The same things were measured in two ways. Each way mixes the same 8 hidden numbers, adds some noise and spreads widely along 5 directions of its own, which tell nothing about the thing.
(in the rows, 128 means zero)
Some things both ways: the first way, then the second way.
[ 86 148 130 109 148 176 118 140 155 115 146 109 107 156  99  99 124]
[117 160 164 166 138 134 146 164 150 169 159 127 129 152 132 108 149]

[141 179  99 142 170 132 149 108 132 123  91 129 106  85  95 146 140]
[125 149 188 123 135 144 116 151 170 146 158 130 124 156 155 111 129]

[106  34 108 171 140 145 135 129 141  98  74 159 102 156 114 136  93]
[119 113 216 160 162 148 137 127 166 128 144 156 163 140 120 116 127]

[117 117 133 148 169 117 113 104 132 118 103 154 108 119  60 132 122]
[139 140 205 122 176 176 131 156 170 144 174 135 126 180 136 141 162]

[150 139 119 120 127 147 118 147 158 131 119 127 142 124 132 146 118]
[117 103 199 169 128  91 132 122 155 174 117 171 142 130 123 133 116]

[ 95 189 139  91 195 119 110 152 170  87 116 180 130 129  81 223 153]
[134 113 108 137  99  69 151 158 121 176 105 148  72 107 142 154 113]

[137 123 133 137 138 159 156 113 139 129  75 150 121 122  89 139 165]
[106  57 136 100 146 100 172 118 115 116 142 122 103  92 106 164 161]

[138 138 100 110 121 120 101 150 123 113 131 108 127 154 159 136 140]
[114 123 179 145 161 113  97 134 135 150 148 109 150 122 160 116 138]

[139 118 123 153 145 122 130 122 139 110 109 117 118 100 133 101 134]
[137  94 197 198 180 160 160 117 148 112 134 139 144 126 100 143 159]

[190 185 115 148  97 133 150 126 105 124 125  87  98 122 158 102 142]
[115 111 157 142 150 117 117 111 105 151 119 133 160 143 116 153 156]

[127 210 118 150 116 125 147 144 177 103 175  55 110 107 181  67 135]
[133 130 135 173 152 136 117 140 111 105 103 112 122 125 134  95 176]

[115 179 127 111 114 146 164 132 180 131 126 114 165 109 132 117 175]
[196 172 140 188 133 134  80 163 140 136  77 145  56 133 154 106 129]

[ 55 116 118 151 126 175 158 105 113 134 108 116  89 139  87  81  90]
[120 107 145 139 164 150 193 171 147 123 144 119 138 178 138 118 181]

[122 200 137  88 169 156 115 163 177 107 100 159 124 156 110 226 210]
[ 94 146 117 129  96  51 125 154  97 204 115 173 101  78 129 135  86]

[133 137  92 129 114 133 141 116 121 116  71 138 122 132 137 176 160]
[167 122 170 133 196 152 122 161 180  99 155 113 118 126 137 107 154]

[139 142 135 127 146 162  74 189 176 154 136 118 137 133 159 168 119]
[ 99  82 109 106 116 139 177 166  69  96  83 161  59 125 158 131 148]

[144  87 125 141  96 190 142 124 125 147  59 135 117 134 138 145 141]
[141 126 139 141 162 173 150 139 169  60 129 111 107 125 108 112 142]

[187  98 106 112  75 172 119 139 142 121 100 118 140 163 156 130 132]
[113  71 143  97 132  76 116 119 107 140 123 128 107  88 143 159 132]

[191 121 111 112 117 165  96 144 101 135  96 120 114 148 141 141 132]
[111 151 152 114 123 149 114 146 113 147 133 135 110 148 162 153 110]

[152 185 117 142  93 159 121 119 179 148 152  82 111 127 122  94 109]
[139 131 132 128 119 150 129 148 101 183  86 195 113 159 131 153 115]

[ 91 120 131 122 142 134  94 139 175 102 164 112 124 141 108  87  93]
[124 152 166 149 132 141 103 138 155 143 141 109 121 136 161 110 131]

[199 171 146 120  69 178 129 130 125 213 115 104 155 119 128 118 158]
[ 98 107 112  81  90  94 111 118  84 151  77 151 113 138 150 166 108]

Other things, the second way, with their names:
k923: [122 139  53 116 102 189 133 122  80 100 106  92  94 121 142 179 115]
k940: [ 75 151 152 135  91 157 135 101 146 110 140 115 121 112 108 122 116]
k630: [148 200 119 109 108 162  56 140 128 152 109 113 108 159 177 149  80]
k32: [153  85 134 159 183 118 146 142 150 111 153  60 133 108 135 124 185]
k36: [139 139 120 109 146 150 115 159 135 122 130 127  93 115 158 121 110]
k829: [119 161 161 160 113 123 125 132 155 182 140 136 145 140 117 137 113]
k501: [124 141 135 110  95 115 106 133 158 149 129 133  91  92 147 126  80]
k314: [132  89 174 143 180 167 153 146 117 119 152 124 121 142 131 136 198]
k962: [107 117  96 138  66  97  91  81 103 165  74 113 146 103 145 156  71]
k606: [114 137 186 150 116 124  89  79 194 145 163  93 163  92 113 120 100]
k687: [106 135  97  96  82 114 119 127 129  95  80 116  95 128 151 108 112]
k471: [166 114 142 172 134 145 129 157  85 158  80 187  71 128 144 159 132]
k173: [ 90 144 157 157 129 136 137 114 164  79 177  55 105  91 125 112 148]
k997: [101 128 139  96 132 100  87 125 111 153 132 117 136 109 159 139 113]
k101: [113 109  70 150 106 100 140 119  80 131  89 116 109  80 130 148 115]
k727: [136 130 173 107 110 129 101 144 148 163 102 180 125 151 167 144  65]
k503: [ 76 127 136 154 122  79 167 138 152 149 148 122 151 101 101  83 140]
k382: [114 127 218 199 127  95  91 112 133 204 122 141 162 136 149 135 126]
k507: [151 109 150  90 142 147  91 154 107 157 117 130 103 164 203 167 115]
k921: [ 93  99 126 173 103  75 134 107 109 158 117 114 125  71 137 156 100]
k593: [120 160 123 162 109 136 114 126 136 138 117 122 120 110 143 133  89]
k83: [ 76 131 142 137 117  86 132 146 117 117 118 131 109 101 142  95 130]
k71: [124 125 177 153 158 106 137 152 116 196 126 165 162 189 127 152 154]
k163: [153 139 151 142 173 127 158 217  98 169 137 163  72 172 163 153 169]
k424: [172  97 100 208 171 116 156 148  93 117 103 118  75  74 113 153 166]
k455: [197 118  74 145 167 135 161 172 139 112 115 123  63  95 121 158 122]
k624: [153 116 161 132 137 109 115 165  83 194 131 164  51 113 159 179 144]
k108: [ 97 118 120 189  93 108 133  84 131 141  98 106 172 101 108 126 106]
k140: [107 122 209 185 129 105 156 172 125 181 117 201 111 160 139 114 145]
k746: [156 120 182 160 213 164 176 203 121 125 136 177 115 194 127 135 193]
k57: [155 151 124 143 118 163 138 175 116 127  74 172  67 165 150 145 111]
k43: [117  67 102 112 119  70 169 129 111 144 121 101 104 109 136 177 141]
k941: [ 85 162 137 177  98 142 121 133  70 164  99 160 123 121 146 144  95]
k974: [123 141 110  83 128 187 113 102 160  90 148  79 145 127 124 144 109]
k74: [180 139 148 103 174 208 146 163 205  82 147 127 114 164 119 121 127]
k779: [170 131 165 159 158 155 122 155 128 172 116 161 123 173 137 161 138]
k379: [134 143 154 119 117 170 149 144 162 132 102 177 123 171 110 118 113]
k979: [181  92 146 125 216 142 141 169 147  93 151  89 108 149 152 145 186]
k236: [143  67 218 172 139  72 125 135 155 217 128 164 144 133 157 164 118]
k735: [131 134 110 179  98 150 158 127 111 132  84 152 103 128 101 147 130]
k523: [143 132 178 199 127 167 165 139 163 120 118 156  98 139 107 129 138]
k73: [ 98 116 161  88 158 131 118 140 133 138 154 120 161 133 154 126 125]
k335: [146 181 156 202 114 182  90 137 131 153 120 133 118 123 165 142  80]
k529: [104  84  93 114 118  96 156 128  86 152  90 145 140 123 133 167 110]
k54: [123  81  77 115 136 134 140 114  80  86 110  82  96  84 142 171 143]
k125: [104 155 125 119  95 136 118 123 189  99 154  79  97  88 148  94  92]
k745: [121  82  96 120 132  87 176 141  94 167 132 118 114 123 119 182 163]
k659: [128 151 178 180 131 132 127 146 158 188 127 162 161 160 136 139  96]
k651: [ 68 132 114  78 110 109 118 129 111 133 129 114 146 126 166 132  95]
k406: [106  98 120 119 114 150 147 130  84 160 116 159 121 130 145 183 105]
k82: [ 94 131 164 155 129  95 143 139 124 184 150 167 136 100 106 124 128]
k390: [149 101 159 115 185 122 160 177 120 183 145 156 128 188 138 151 196]
k875: [ 86 135  96 136  88 104 107 112 144 109 126  53 132  89 185 124  79]
k477: [172  67 168 103 199 144 182 197 162 114 129 175  92 156 120 119 178]
k362: [ 95  74 167  96 133  82 116 123 122 155 154 135 126  75 157 145 103]
k117: [ 99 127 179 180 150 103 163 136 167 159 181 124 136  97 100 131 134]
k764: [156 174 103 136 107 150 117 156 174 115  87 126 117 166 152 140  61]
k10: [108 129 122  93  85  83  99 137 129 155 111 117  87 117 180 138  94]
k210: [134 135  91 139 127 173 116 125  98  92 110  94 104 100 138 119 144]
k234: [148 133 236 136 109 159 111 138 198 150 113 192 108 169 148 112  99]
k147: [100 121 226 141 141 134  89 113 188 135 163 119 162 110 161  95  99]
k298: [ 90  76 113  55 130  74 156 133 117 162 171 109 120  96 137 166 130]
k627: [135 123  85 135 133 159 165 145  86  97  94 139  81 122 113 163 138]
k478: [111 109 147 124 100 106 158 127 166 169 128 160 130 111 118 144  76]
k807: [151 122 177 164 148 106 123 185  77 198 102 175  85 169 181 154 164]
k846: [133 117 156 140 150 131 112 100 197 133 176  72 160  90 118 136 116]
k183: [130 111 170 145 161 135 131 136 141 116 120 122 147 160 131 129 157]
k660: [144 142 191 183 189 118 130 177 147 134 137 129 119 157 132  97 193]
k814: [124 105  96 100  98 135 131 133  80 155  78 160  99 136 162 167 102]
k901: [ 98 104 168 215 160 148 181 118 104 154 149 142 175 115  97 147 158]
k212: [153 145 164 161 143 170 126 122 195  92 150  87 116 125 118 109 148]
k588: [119 116  91  72  72 152 119 124  91 140 104 117  62 127 169 146 141]
k794: [150  91 161 159 160 126 132 104 133 129 130 142 122  99  85 159 158]
k141: [131 132 154 147 190 159 130 132 175 107 163  88 194 137 127 129 117]
k428: [117 137 120 110 139 150 104 148 102 113 145 104  82  91 170 116 138]
k610: [102 108  95 125  81 150 139  92 124  98 110 111 102  64 133 145  80]
k246: [125 158 177 164 158 149  85 145 138  94 116 104 121 145 164  96 151]
k26: [164 119 181 169 136 151 164 155 158 178 120 180 122 179 124 168 113]
k345: [102  75 138 159 146 135 166  92 113 130 161  83 143  94 104 200 151]
k609: [117 147 149 124  95 114  92 146 126 178 113 142 110 151 181 136  98]
k357: [182 108  83  93 147 176 120 109 155  73 106  81 105 125 111 128 161]
k271: [163 144 162 170 125 196 138 123 188 131 149 108 111 131 132 138 122]
k277: [146 163  87 123  61 113  80 118 171 142 131  53  78  81 190 146  51]
k908: [126  82 137 142 110 117 147 123 108 182 113 153 125 112 147 179  95]
k35: [ 79 123 208 134 152  72 122 154 129 151 132 140 149 171 160 117 153]
k806: [130 207 158 187 117 143 105 124 181 167 142 108 154 159 116 135 106]
k991: [188 172  77 136 125 175 101 149 130 109  96 106  76 133 154 143 104]
k893: [134 115 127 176 116 144 143 107 131 125 135  92  94  89 115 145 154]
k843: [105 150 162 170  92  85 130 125 125 230 134 153 136 140 124 166 112]
k830: [104 118 128 139 109 166  99  83 137  47 107  74 111  77 141 117 112]
k888: [184  89 156 185 178 204 124 106 151 117 125  95 161 139 134 158 143]
k122: [ 97  72 133 101 126  88 117  72 136 108 132  95 143  61 106 140 126]
k621: [ 92  92 217 146 129  95 118 127 114 163 128 155 114 117 140 102 179]
k781: [130 150 127 194 101  98 103 120 145 121  91 109  98  82 141 110  97]
k780: [138 166  42 103 116 149 158 175  71 159 108 134  73 164 138 188 139]
k750: [ 82 112 150 126 132 109 121 107 136 129 146  82 166 126 135 111 155]
k614: [ 84 153 190 130 105  95 106 151 129 153 130 142 100 144 170 113 123]
k61: [146  89 145 172 119 122 162 141 121 169 133 165  73  72 115 165 116]
k591: [103  95 152 173 125 101 184 124 141 174 132 145 164 130 113 149 118]
k832: [127 147 219 195 134  85 120 144 197 185 158 124 138 136 150 126 107]
k578: [149 140 147 137 113 171  95 112 180  94 128 106 104  85 155 126  69]
k634: [132 110 136 203 125  97 119 127  94 155 108 113 104  97 157 155 125]
k297: [111 125 189 155 158 106 129 131 146 183 150 145 173 146 113 120 151]
k915: [149  98  92  93 145 147 142 135 133 103 125  99 108 119 131 127 162]
k358: [170 125 174 187 173 194 124 107 152  94 118 131 123 127  86 132 170]
k418: [126  97 144 108 176 110 172 177 112 164 166 133 113 153 137 158 182]
k561: [140 136 200 183 122 157  83  97 192 128 125 121 145 101 142 117  76]
k629: [149 107 119  94 121 138 117 151  83 136  78 158  67 148 155 152 149]
k647: [ 88 133 147 180  95 134 124  95 151 134 136 113 140  77 127 132  81]
k348: [168 144 118 116 128 176 123 170 110 156  86 151 110 213 169 156 128]
k799: [115 170 135 114 116 171  76 128 128 114 153  84  91  97 182 133  96]
k736: [133 148 145 167  91 149 111 138 107 183  79 174 119 149 160 137  92]
k769: [ 96  84 181 138 162 143 139 102 148  72 146  90 156 118 114 111 176]
k438: [110 106 147 139 138 132 137 130 121 128 132 130 130 112 138 129 134]
k226: [135 112 109 128  93 137 117 114 128 137 119 122  78  69 142 158  86]
k505: [137 155 120 174 124 119 139 156 124 191 139 118 127 142 148 161 111]
k564: [142 142  55 140  85 146 131  98 107 103  88  99  82  87 101 164 101]
k460: [ 53 139 160 167  75 109  83  86 109 109 101 100 129  76 166  84  98]
k168: [154  81 170  93 199 157 120 151 108 147 127 174 146 161 136 148 159]
k949: [155 132 124 101 163 115 145 208 101 191 131 144  98 194 175 167 162]
k60: [102  87 132  57 107 132 108 128 133 100 105 113 112 120 193 126  93]
k820: [123 105 124 104 172 176 124 120 137  77 156  93 147  91 135 124 128]

Some of these things the first way, each followed by its name:
[148 195 100 121 111 127 106 151 143 113 147 115 105 159 144 174 106] => k915
[119 112 121 172 131 138 175 117 148 109  95 141 109 131 102 122 114] => k629
[139 153 103  91 156 180 132 129 168 133  92 124 143 119  97 132 184] => k61
[145 112 112 110 101  97  60 130 122 137 152 122 148 146 125 124  89] => k507
[101 107 132 121 136 164  91 116 195  99 120 157 112 146  69 150  81] => k478
[109 106 129 120 117 178 131 123 148 122 110 118 121 142 108  93 134] => k593
[172 159  97 129 173 164 146 164 111 151 101 137 109 151  94 158 112] => k588
[130 169 127  82 140 140  84 156 123 119 122 129 129 148 142 175 170] => k163
[156 136 148  93 184 160  96 164 132 112 108 136 128 120 120 143 162] => k173
[ 97 169 131 118 128 145 138  93 134 122 121 113 109 122  83 100 159] => k418
[ 84  84 163 147 148 108 119 150 151 121 130 143 145 134 128 115 134] => k246
[149 113 122 121 101 148  97 118 142 177  88 152 155 124 102 172 125] => k727
[134 164 145 113 119 139 138 132 119 173 134 127 153 132  93 116 139] => k962
[ 16 112 173 105 177 126 129  85 187 128 134 160 172  91  17  80 152] => k832
[ 72 169 158  92 145 124 116 152 181 106 150 126 162 139 133 130 203] => k424
[145 118 123  86 182 137  83 173 142 133  90 185 154 163  92 225 159] => k226
[128 167 132 129 133 171 134 155 180 121 119 103 121 118 160 132 159] => k83
[148 171  67 145 129  95 162  94  62 141 101  93 114  91 124  94 131] => k888
[113 146 127 102 192 146 108 143 151  78  98 154 107 136  98 177 168] => k117
[132 150 117 140 117 153 182 112  74 151  80 129 108 137 103 126 151] => k71
[128 154 117 128 121 184 160 100 139 117 114 105  97 128  86  79 126] => k829
[179 216 137  65 133 162  83 154 138 135 172  95 132 134 109 114 135] => k843
[115 200 100 127 145 195 165 146 147  98  99 109  77 145 136 155 148] => k503
[ 55 131 157 129 138 134 145 139 167 114 139 126 140 138 118 103 159] => k660
[128 152  95  98 151  85  92 132 144  95 146 132 153 116 116 145  99] => k236
[144 137 102 146 110 151 126  87 119 144  57 153 103 110  94 186 122] => k74
[130 111 148 102 131 146  65 162 169 123 155 139 146 157 116 141  92] => k212
[104 173  94 153 170  99 181 111 139  60 126 101  95  93 124  84 135] => k807
[100 167 117 134 128 209 189  95 178 142  97  93 110 119  82  63 196] => k82
[142 127  95 121 131 170 165 121  93 146  77 131 121 133 101 129 130] => k609
[127  82 132 171 141 131 130 144 140 112 114 128 108 135 137 107 100] => k769
[ 84  80 128 143 100 156 116 102 146 171 100 127 136 157  87 103 155] => k820
[183 119  96 122  98 142 118 121  91  97  99 123  96 156 135 133 106] => k630
[116 167 110 145 139 153 148 116 161 141 142  88 117 107 101  69 115] => k736
[167 118 129 153 161 197 144 127 152 117  93 118  86 114  97  91 118] => k940
[123 154 156  96 199  86  50 164 121 153 120 196 153 124  73 245 123] => k26
[149 157  79 122 134 157 156  99 108 137  86 111 117 108 102 110 143] => k908
[186  70  88 143 129 174 111 153 152 154  74 156 140 134 120 178  61] => k234
[139 147  89 173  76 142 191  81 103 195  62 112 127 120 115 120 184] => k168
[100 159 193  80  80 203  89 114 138 188 165 109 134 170  61  76 153] => k780
[151 184 113 117 166 118 123 158 149 130 113 126 142 110 142 169 179] => k471
[142 120 121 128 146 167  98 138 174 125 121 119 119 128 108 115 113] => k610
[139 161 139 114 116 150 106 159 122 161 149 105 134 152 135 118 125] => k750
[129 132 168 133 154 106  74 122 130 149 126 173 121 136  55 179 126] => k974
[157 149 106  88  83 160  98 108 129 135 129 104 137 143 112 107 131] => k846
[113 144 118 134  98 109 104  88  99 119 111 114 102 121 127 128 141] => k141
[ 81 140 148  65 135 142  63 142 126 114 165 130 129 174  90 123 125] => k505
[108 142 158 113 151 109 103 141 138 156 117 166 155 146  86 175 184] => k997
[ 94 151 127 120 131  77 116 109 112 104 116 146 133 119 115 164 155] => k979
[112 117 130 157 162 169 159 124 145 113 105 105  93 120 109  64 155] => k941
[125 129 145 129 137 139  95 141 114 153  95 158 115 150 101 187 144] => k651
[148 102 102 140 121 177 141 110  99 148  80 118 101 144  96 101 130] => k406
[130 125 153 129 128 151  92 143 165 140 121 139 136 123 125 148 122] => k57
[162 188 108 142 110 101  97 125 104 108 156 101  86 124 140 137  65] => k348
[151  96 117  86 109 171  91 150 140 184  85 145 179 165 115 167 179] => k362
[105 160 161 103 198  74  94 169 150 141 161 153 177 122  92 147 158] => k382
[117 100  99 163 142 118 115 115 139 129  91 150 119 117 101 162  85] => k60
[128 133 119 109 121 172 108 136 121 127 112 124 109 148 121 139 109] => k591
[152 228 139 117 151 112  92 166 153 102 183  94 110 117 154 136 114] => k108
[ 70 106 159 138  82 175 133  98 150 189 112 108 149 123 104  73 166] => k746
[178 167 121 137  98 136 122 124 177 107 135  99 122 122 144 117 139] => k122
